There are 3 ways to turn a row about zero (a turn may also mirror it). The second row of each pair is the first, turned, with some noise. The first 21 pairs use one turn. New pairs use 2 turns, one after the other, and a turn may come again.
Some pairs, each with its turns in order after it:
[  7   5   1   8  -2 -23]
[-13   7   6 -15  -9   4]  Q_959

[  3   8 -19   0 -10 -10]
[  2  13  12 -10  -9  -9]  Q_959

[-1  6 -3 -8 -2 22]
[  7  -9   8 -11  10 -15]  Q_342

[ 29 -10   7  -3   4 -22]
[  3  29 -20   6  -5  10]  Q_557

[-17   7 -11   1  10  -2]
[-16  -3  -1  11  16 -10]  Q_342

[ 5  1 -6  8 -7 -4]
[ 2 -1 -5  1 13  3]  Q_557

[-8  3 30  1  9  0]
[ 19   8 -22  -1   8   0]  Q_342

[  3 -22   5 -12  44 -44]
[ 28  53  14  -4 -23  14]  Q_557

[  1  15   8 -17   1   4]
[ -3   1  -7  -2 -15 -20]  Q_557

[-24  -3  38   8  16   3]
[ 22  21 -27   3  25  -4]  Q_342

[14 44 30  7  1  0]
[-48  12 -10 -22  -6 -27]  Q_557

[ 3 -8 22  8 -1 -3]
[-19   9   2   5  -6  14]  Q_557

[-3 16  7  8 26 -2]
[  6  -9  -8 -20   5  23]  Q_959

[-14   2 -44  12   4  -7]
[-36 -13  19  21  14   3]  Q_342

[-27  11  14   9 -22  24]
[ 8  3 15 35  5 23]  Q_959

[-12  34 -16 -31  20 -19]
[  7  -1  30 -41  28   3]  Q_959

[ 44 -10  30  10  -2 -11]
[-24 -30 -23   0 -30   0]  Q_959

[ 13 -13   5   7 -14 -30]
[-35   9   0  -3 -13  -6]  Q_959

[-15   3 -10   0 -10  -6]
[-18   0   4  -6   9   4]  Q_342

[  3   3  26 -10   5  -5]
[  9   8 -26  -7  -8  -2]  Q_342

[ -6  -4 -20  44  44   2]
[ 15   6  17 -50  21  28]  Q_557

New pairs, each followed by its turns in order:
[-11 -26  -3 -29  -2   7]
[-19   1 -20  29  -5   4]  Q_959 Q_342

[44 -3 -1 44 30  7]
[ 52 -12  15   8  38 -22]  Q_557 Q_959

[11  0 23  1  0 30]
[ -8  17  22 -19  19   1]  Q_557 Q_342

[ 32   2  15 -20   0   0]
[ -5  -4  15 -26 -19  18]  Q_342 Q_342

[  3 -11  -4  13 -19  -5]
[ 9 -5 -3 22 14 -8]  Q_557 Q_342

[ -1  -3   4  21  -6 -11]
[ -2  -7   5 -12  18   0]  Q_959 Q_342

[-15 -14 -32  -3  22   0]
[ 14 -19  14 -35  -5  -6]  Q_959 Q_959

[ 10   3 -12 -25 -14   7]
[-22  -4  13   6  12  -6]  Q_342 Q_959

[ 28 -16   4 -44   6  -1]
[-13  11 -15  36  15 -34]  Q_342 Q_557

[ -3 -24   3  -9 -44   3]
[  8 -43  14  13  18   2]  Q_342 Q_959

[-44   0   2  11 -10   3]
[-20 -12   5 -37  -1  -8]  Q_959 Q_557

[ 22  12 -17  -1   5   6]
[ 14   4   4 -12   4 -21]  Q_557 Q_959

[ 11  -3  42  -4  -2 -12]
[ 7 17 29 15  1 24]  Q_557 Q_959

[ -1  19   0 -18   6 -21]
[-12 -17  -3   4  30  -3]  Q_959 Q_959

[ 0  5 11  5  7  9]
[  0   3  -5 -11  -8  -6]  Q_342 Q_959

[ -2   0 -16  13  -1  10]
[  2  13   5   9  -8 -15]  Q_557 Q_342

[ -1   9  17  -7   7 -11]
[-15   1  22   2   0   9]  Q_557 Q_959

[  1 -10  -4  -2 -41  24]
[-34  14   5   3  34  15]  Q_959 Q_557

[ 15  -4 -10 -25  -9  12]
[ 4 29  0 14  2 11]  Q_959 Q_557

[-14  -1   5  -2 -25  12]
[18 -6 -9 14 15 17]  Q_959 Q_342

[-29   6  25  13  -2   5]
[-21   9  29  16 -16  -4]  Q_557 Q_557

[  2  -3  -3  -5  -9 -29]
[-10   7   0 -22  14  -7]  Q_557 Q_557

[ 26  16  15 -15  -8 -14]
[  4  11  15  19  -3 -31]  Q_342 Q_959

[-33 -14  -3 -18 -19  14]
[28 20 -1 16 -2 31]  Q_557 Q_342

[  2 -15 -25   1 -10  -9]
[ -6  13  -3   8  14 -24]  Q_959 Q_557

[ -7 -10   0  -5 -11  -6]
[ -3  -9 -12 -10   3 -11]  Q_342 Q_342

[  7   3   2 -19 -16   1]
[-9 -1  8 11  0 19]  Q_557 Q_342

[ -1  -4  14  -4 -17   0]
[  2  -5 -12  -2 -12  -9]  Q_342 Q_557

[  2  -2  -6  24 -10   8]
[24  3 -1 13 -2 -6]  Q_342 Q_342

[-12  23 -22   3  -6  16]
[ 24 -12 -14  -4 -17   1]  Q_959 Q_342

[ 15 -23   6 -18   7   8]
[ 10   4   7  17 -21 -11]  Q_557 Q_959

[ -3   5   2 -44   0 -21]
[  7  27  25  -2 -27   5]  Q_959 Q_557

[-25  44   5  -3   2   0]
[  6 -37 -23  18  13  10]  Q_959 Q_959

